Each new row is followed by what is left after taking away its nearest point in the smallest flat space through zero that holds the last named rows.
In the rows, zero is written as 128.

j_838 (6 x 16):
[[126 108 153 162 125 111 123  96 118 143  92 109 136 159  94  71]
 [134  92 159 176  79 134 106 122 154 130 161 115 132 134 148 124]
 [130 120 163 105 139 102 118 126 102 123 132 107 152 137 153 137]
 [149 129 141 146 172 141 150 110 135 141 174 126 114 114 142  87]
 [148 122 178 112 142 106 137 138 140 144 118 151 105 118 137 131]
 [125 126 126 174 144 124 150 121 118 152 163 142 102  97  99 151]]
New rows:
[117 123 123 117 111 135 130 163 145 111 120 115  94 136 149 120]	[112 122 127 131 128 123 137 151 122 119 127 106  98 133 135 121]
[107 147 134 145 141 100 118 147 118 140 150 147 137  87 116 102]	[106 146 130 133 123 106 106 152 128 129 137 144 146  99 126  98]
[179 122 152 148 101 140 121  90 149 131  96 103 138 126 101 126]	[177 139 133 125 123 144 130  99 136 124 114 105 140 111 113 150]
[144 143 110 155 126 149 192 105 119 102 104 105 141 132 109 106]	[150 135 138 140 112 136 184 122 126 101 111 113 139 124 132 139]
[135 131 128 162 121  94 103  88 110 147 147  89 128 157 111 146]	[149 149 117 125 128 111 111 108 140 140 135 115 110 149 127 142]

j_538 (6 x 16):
[[136  92 104 128 165 107  89 131 126 118 135 116  60 174 147 138]
 [131 112 108 146  89  90  99 121 138  95 139 116 153 162 128  95]
 [129 138 115 122  84 105  88 135 166 109 136 123 162 130 188 119]
 [173 162 151 118 144  92  70 123 114 111 197 142 140 128 208 157]
 [129 128 131  99 111 104  93 112 155 124 183  98 156 122 157 155]
 [ 99 109 159  88 167 127  80  71 130 134 111 152 136 139 153 172]]
New rows:
[ 70 143 152 128 106 133 123 171 128 112 115 115 138 136 166 150]	[ 79 136 156 138 120 126 131 163 104 109 131 112 129 147 135 148]
[135 136 147 144  70 153 173 129 124 114  89 126 146  96 120 136]	[144 116 143 135  99 132 138 117 118 107 114 117 114 123 135 155]
[141 124 125 155 127 159 146 100 129 143 114 136 126 116 142 110]	[143 117 122 149 127 148 134  94 134 140 134 122 125 122 144 117]
[131 145 128 131 135 110 156 126 121 147 147 127 148 118 127 166]	[124 131 114 139 130 105 145 129 128 138 122 132 137 137 133 151]
[ 72 137 149 132 110 126 105 161 124 186 123 105 126 128 126 134]	[ 86 141 153 146 115 114  99 159 105 175 131 116 126 140 125 125]
[140 125 136  70 124 169 135 137  94 142 142  91 127 121 161 105]	[136 115 134  82 120 160 128 127  86 130 127 101 133 139 150  89]

j_832 (6 x 16):
[[137 152 122 135 155 178  98  94 140  76  86 112 187 133 106 132]
 [148 126 151 132 154 102 140 108 102 139 136 120 161 171 146 131]
 [145 124 123 110 131 129 126 133 127 124 142 110 131 127 149 149]
 [161 118 137 133 136 138 146 154 146 113  96 152  90 165 111 128]
 [112 129 155 171 124 110 138 113  96 138  98 100 100 143 158 129]
 [101 127 146 111  83 123 129 148 118  57 116 123 106 113 153 124]]
New rows:
[108 118 160 146 116 154 141 123  81 157 138 127  70 113 111 114]	[132 121 154 117 132 168 132 119  90 129 149 126 112 123 108 125]
[143 186 138 124 139 107 135 112 106 144 127 133 130 110 186 127]	[147 186 129 120 137 123 134 125 127 133 117 156 122 108 159 118]
[ 70 118 143 142 123 145  89 127 115 177 138 148 141 122 126 106]	[108 110 147 121 130 156  95 145 122 143 129 140 132 146 142 129]

j_634 (6 x 16):
[[131 142 139 179 101  89  56 102  58 118  57 144 129 124  96  88]
 [147 125 168 172 105  72  93 106 105 127  75 105 122  94 106 129]
 [139 125 167 180  92  58 123 161  87 121  72  78 119  52  95  94]
 [135 169 144 156  74  80 102 108  76 122 116 121 140 112 158 139]
 [ 75 165 150 148  68  66  45 146 131 156  76 116 123  63 102 106]
 [143 194 151 203 139  79  88 114 116 130  70  93 181  85 107 103]]
New rows:
[144 141 117 173 127 138 118 176 126 186  70 134  70 127 186 120]	[153 138 115 168 140 149 128 166 136 185  81 136  74 140 193 132]
[120 132 118 130 116 144 121 142 129 128  81  91 132 112 116 111]	[128 128 116 118 114 152 128 124 129 126  99 100 130 132 136 133]
[120 129 134 122 143 110 153 134 138 136 133 113 124 172 133 118]	[115 133 137 126 132 101 139 132 132 138 124 115 122 167 130 115]

j_440, 6 rows:
[[148  81 174 153  80 100 124  76 108 129 129 128 130 146 112 170]
 [101  96 143 168  90  90 110 145 176 116 109 154 162 116 131 135]
 [ 68 128 141 174 162 124 118 101 101 136 131 108 149 113  96 175]
 [ 96 159 122 117 129 118  73 177 106 150 145 103 143  96  97 161]
 [155 134 135 151 121 111 151 154 133 149 160 113 158 183 129 148]
 [109 127 116 192 126  97 132 114 127 135  98 139 169 120  92 149]]
New rows:
[133 151 106 125 132 105 186 158 138 119 114 136 131  70 149 124]	[133 135 135 123 123 104 179 140 121 123 134 121 124  82 147 151]
[113 132 119 142 142 140 129 118 145 154 128 132 156  74 128  99]	[138 123 136 131 126 138 132 114 136 160 147 123 150  98 133 110]
[ 93 128  93 137 128 111 152 113 186 111 131 130 159 135 152 127]	[117 136  98 107 115 115 133 102 145 123 139 114 138 129 134 142]

j_750, 6 rows:
[[175 123 146 156 117 121 129 155 145 145 120 150 167 125 128 127]
 [ 90 130  92 144 108  81 105 130 117 133  83 163 113 145 110 122]
 [101 159 145 118  97 127 127  99 139  86 123 167 112 134 144  92]
 [110 106 146 125 100 154 139 171 113 156 120 137 156 153 104 121]
 [146 148 116 103 106 163 125 162 138 148 125 113 141 127 157 128]
 [121 131 147 130 156 121 110 149 106 104 148  94 137 166 111  92]]
New rows:
[149 133  89 143 142 158 107 143  89  93 123 108 115 100 108 146]	[144 132 110 148 121 163 116 140  95  88 119 136 124 102 105 135]
[135 160 160 166 163 159 147 156 167 155 147 142 144 125  94 127]	[107 174 129 152 160 148 135 142 161 149 134 140 116 125 101 128]
[167 168 110 134  88 135 141 147  89 151 159 165 158 156 110  94]	[155 158  96 129 114 128 147 111  84 145 170 149 130 137 107 117]

j_107:
[[144  92 140 135 100 104 155 114 130 113 136 142 109  68  91 108]
 [122 172 134 128 106  77 112 127 149 148 120 140 139 133  93 136]
 [100 151  87 109 120 151 173 124 118 110 145 135 117  93 112 142]
 [105 112  89 151 102 140 120 153 109 122 130 116 109 130 137  99]
 [189 146 108 129 184 134 159 104 153  87 116 138 145 136 136 115]
 [176 117 139 131 111 122  78 114 138 176 116 148  78  92 143  98]]
New rows:
[138 133 106 102 124 125 157  73 121 138 136 117 133  86 129 121]	[126 125 115 119 121 116 132  92 117 143 129 102 148 125 139 116]
[125 130 141 149 126 139 103  95 130 135 132 122 127 146 117 123]	[121 132 131 146 126 144 118  93 128 126 136 123 126 137 112 124]
[137  70 133 121 126 137  93 162 186 180 119 131 131 118 186 122]	[118 100 108 116 126 123 138 159 192 147 126 135 152 111 152 134]

j_776, 6 rows:
[[122 148 128 136 140  81 160 160 139 114 155  99 141 146 154 141]
 [135 144 112 107 112  91 156 149 182 123 100 149 142 129 125 112]
 [153 119 146 123 143  91 120 164 145 163  74  96 106 186 120 163]
 [130 128 119 107 125  84 140 189 112 106 116  93 137 146 193 133]
 [157  96 186 143  91 112 175 147 158 111 117 116 140 163 188 179]
 [136 138 109 112  96 124 132 121 133 117 187  92 124 150 187 198]]
New rows:
[132 117 149 139 156 135 123 111 126  99 152 101 157  89 120 117]	[146 117 135 116 143 126 113 119 145 112 126 100 147 105 121 131]
[144 117 152 153 110 142 105 137 101 115 111 169 133 128 132 167]	[133 144 126 146 123 118 110 146 112 115 125 164 137 126 120 157]
[136 151 130 105 119 112 157 156 159 185 148 101 128 121 108 105]	[137 129 145 109 109 142 146 146 130 177 148 104 127 110 126 105]

j_458, 6 rows:
[[122 126 127 129 144 109 189 126 152  98 127 138 139 164 104 115]
 [128 140 111 170  84 148 140 164  93 148 146 117 156 136 115 163]
 [172 134 114  92  98 172  93 107 111  93 135 133  84 112 128 124]
 [101 118 118 137 136 158 109 118 140 121 136 186 124 161 138 141]
 [116  61  96 150 167 153 137 119 164 128  88 160 107 155  90 107]
 [107  99 123 124 160 108 109 149 182 126 124  96 129 163 170 118]]
New rows:
[146 152  82 110 145 103 132 148 106 108 128 185 157 161 157 122]	[159 137  79 114 147 100 121 152  99 128 110 158 150 134 148 114]
[141 128 141  99  97 120 117 136 115 111 109  94 105 128 123 131]	[114 123 144 117 112 119 123 133 120 124 107 126 118 141 120 138]
[129  81 149 125  99 149 120 141 125 104  95 123 148 135 155 147]	[127  93 162 120 105 135 135 129 119 105  93 132 153 124 147 142]

j_656 (6 x 16):
[[ 97  97 140 112 119  73 100  77 135 142 134 100 138 106 141 123]
 [151 104 140  96 111 147 137 124 142 171 148 140 139 116 137 100]
 [115 140 123 107 148 110 159 179 138 139 143 122 128 106 151 141]
 [136 115 174 113 125 111  88 128 134 169 118 143 120 154 103 126]
 [127  88 136 163 139 127 109 101 109 106  99 161 109 100 121 104]
 [134 109 121 148 123 110 113 150 102 175 127 127 140  99 105 125]]
New rows:
[130 130 115 131 128 173 143 110 102 162 108 122 135 111 103 101]	[107 142 131 115 145 146 141 115 117 145 105 115 123 122 116 118]
[117 122 121 106 129 142 104 162 153  89 132  88 158 148 116 152]	[125  94 126 114 130 147 101 157 145  99 126 109 154 124 115 131]
[158 104 144 128 127 186  98 127 130 118 131 120 119 117  99 128]	[134 113 139 118 138 155 106 138 136 113 138 100 121 106 115 144]

j_601, 6 rows:
[[143 156 123 153 139 136 133 101 128 100 121  99 118 145 143 105]
 [122 131 126 131 123 160 140 100 127 191 172 122 144 132 110 116]
 [115 170 113 117 132 144 135 135 119 173 148 141 126 112 129  83]
 [168 131 155 129 134 118 147  87 117 130 156 146 167 129 120 101]
 [127 163 106 160  76 143  94 137 111 139 120 118  74 114 128 119]
 [108 135 143 143 149  85 107 143 101 150 161 134 114 156 143 144]]
New rows:
[150 128 132 119 186 116 126 171 132 186 107 134 105 144 132 122]	[179 118 136 134 157 130 125 145 136 166  97 126 106 138 121 125]
[130 144 132 125 167 113 137 155  95  99 101  92  98 113 114 104]	[135 119 141 125 147 125 138 140  96 129 123  97 113 110  93 121]
[152 128  93  70 156 126 129 129 125 122  70 135 116 109 123 137]	[156 130 105  98 149 120 118 105 108 148 106 125 111 131 120 144]
[166 117 125  96 132 121 109 133 162 109 122 124 142 140 119 179]	[160 153 116 103 133 127 107 132 150 133 137 124 130 138 125 149]

j_410, 6 rows:
[[119 110 132 118 144 155 120 137 141 125 144 120 126 148 122 130]
 [119 123 144  82 120 128 104 135 131 103 142 174 119 100  88 167]
 [101 117 152 149 142 141 132 144 105 119 141 120 146  98 129 103]
 [149 133 132 115 194 163 161 183 107 124 158 117 108  65 120 112]
 [109 110 129 118 162  65 137 170  88 118 116 106 172 106 117 118]
 [169 159 139 138 131 125  97 187 120 136 136 139  96 143 143 131]]
New rows:
[186 174 124 127 154  96 150 135 159 127 107 160 130 126 136 147]	[139 142 148 141 154 124 139 126 159 116 122 151 155 134 132 131]
[150 112 180 127 138 116 137 129 142 125 140 144 115 180 127 186]	[144 116 179 146 143 115 165 117 125 127 135 134 125 144 135 165]
[108 166 154 122 119 125 147 139 120 146 146 135 131  98 121  70]	[113 156 139 100 118 119 138 132 141 149 142 132 129 137 115  89]

j_563:
[[ 87 144 106 167 137 150 108 155 110 134 119 117 114 108 156  97]
 [ 99 112 101 149 132 111 140 153 111 123 106 154 149 192 141  74]
 [152 135 100 147 113 128 120 129 118 107  99  96  76 140 113 105]
 [125 131 133 142 119 103 119  88 147 131  73 141 147 130 134 149]
 [ 99 136 163 161  66 103 100  83 132 126 108 141 120 119 100 118]
 [135 144 106 124 101 150 175 114 101 111 147 152 106 134 129  75]]
New rows:
[133 145 121 116 123 119 131 110 121 101 133 129 135 116 109 130]	[122 141 117 122 135 118 122 126 120 105 131 126 141 121 116 128]
[143 121 152 131 148 133 114  98 111 103 103 128 103 132 120 161]	[123 119 150 133 152 141 122 115 100 107 123 141 113 138 129 140]
[134 141 143 103 169 125 123 121 123 128 123 129 126 110 143 130]	[127 137 146 112 151 116 119 121 117 123 122 132 119 125 130 112]
[163 121  98 118 126 128 128 133 108 121  78 132 118 120 145  81]	[148 112 135 108 123 123 111 138 117 134 112 136 137 105 133 103]

j_888 (6 x 16):
[[ 85 143 170 178 145 127 109 132 129 147 144 133 130 127 154 161]
 [142 144 133 164 150 115 135 147 122 167 130 150  87  69 143 128]
 [159 140 103 136 160 161 151 146 112 143 155 120 101 154 116  92]
 [146 129 127 148 160 140 113 157 182 136 164 128 123 105 107 107]
 [164 138  96  75 112 147 166 110  83  67  88 128 111  87 127 101]
 [111 115 164 113 128  87 123 133  99 103 146 107 106 133  85 137]]
New rows:
[148 139 163 141  97 186 116 136 151 142 110 101 102 119 131 110]	[143 129 168 131  85 164 115 132 139 145 105  98 100 129 122 118]
[140 130 165 150 132 120 131 134 119 107 138 115 105 111 126 115]	[144 122 145 142 116 125 130 125 131 122 125 120 126 133 138 115]
[133 135 150 112 132 129 119 125 141 146 153 116 124 141 130 106]	[132 139 149 108 123 128 123 117 132 140 137 122 125 127 142 111]
[126 147 113 120 116 132 120 132 123 130 130 101 141 181 110 130]	[130 155 120 130 120 124 119 136 129 129 121 115 128 129 120 134]

j_106 (6 x 16):
[[142 117 125 111 164 151  70  73 114 130  92 144 124 145 126  98]
 [ 88 110 176  63 105 162 126  98 122 133 124 150 164 130 150 124]
 [138 126 111 103 148 166 106 122 158 132 116 147 140 129 158 144]
 [137 128 106 115 140 125 148 110 168  59 139 119 124 122 111 110]
 [124 138 113 157 140 132 129 157 109 121 103 111 138 142 133 120]
 [140 140 100  92 156 126 119 165 113 131 116 150 143 126 108 124]]
New rows:
[150  85 165  91 131 137 127 124 125 135  78  82 104 129 144 148]	[158  92 151  94 134 122 139 143 128 127  87  80  99 123 130 150]
[ 95 113 111 102 121 125 133  93 143 108 122 141 139 142 138 142]	[104 121 102 126 124 109 130 114 126 128 121 136 129 143 129 146]
[ 93 121 105  98 126 147 116 128 147  99 108 158 128 143 116 135]	[ 97 122 113 132 113 128 118 131 135 122 117 147 110 142 113 142]
[141 137 133 150 141  90 111 117 165 129 153 141 127 100  98 166]	[115 136 145 144 142 112 109 124 141 120 123 134 156 117 112 150]
[127 110 162 139 138 139 121 108 114 133 107 141 130 150 119 175]	[132 116 147 135 143 129 136 124 123 113 114 139 130 145 106 173]
[153 122  99 127 145 137 131 152 127 137 137 101 114 148 185 158]	[142 115 121 105 136 119 135 128 106 124 143 104 113 147 156 132]

j_320:
[[113  89 123 118 126 133 171 105 133 149 166 144 118 117 127 183]
 [132 137 129 129 149 165 168 113 102 124  95 119 107 126 111 164]
 [122 134 166 127 123 120 189 108 146 150 169 106 100 111 115 117]
 [153  95 127  88 165 130 145 103 144 118 129  99 116 137 153 134]
 [121  71 102 169 133 130 158  96 133 152 109 122  77  94  92 140]
 [159 163 133 157 130 135  98 108 108 112  67  69 128 118 148 138]]
New rows:
[119 127 120 130 130 124 154 159 130 148 133  77 142 128 145 123]	[113 120 107 132 131 129 147 167 124 146 126  94 144 131 138 127]
[113 132  70 143 130 153 130  90 113 130 140 129 131 105 130 140]	[117 149  86 127 134 147 130 101 121 124 150 124 136 115 134 109]
[159 149 116 171 134 124 165  90 129 110 135 118 144 126  70 145]	[162 139 108 149 138 113 140 103 140 101 147 130 163 141  87 132]
[115  72 143 115 126 119 118 123 111 124 151 141 112 138 110 143]	[123 107 158 123 122 122 110 127 102 116 134 122 117 139 113 132]
[159 134 132 122 148 122 176  70 128 133 126 109 165 142 106 133]	[148 131 117 136 133 113 145  90 128 133 125 134 178 144  99 119]
[ 93 135 140  94 105 107 137 124 100 115  96 128  76 166 115 133]	[ 94 126 137  98  94  92 120 119 109 119 107 123  84 161 129 137]
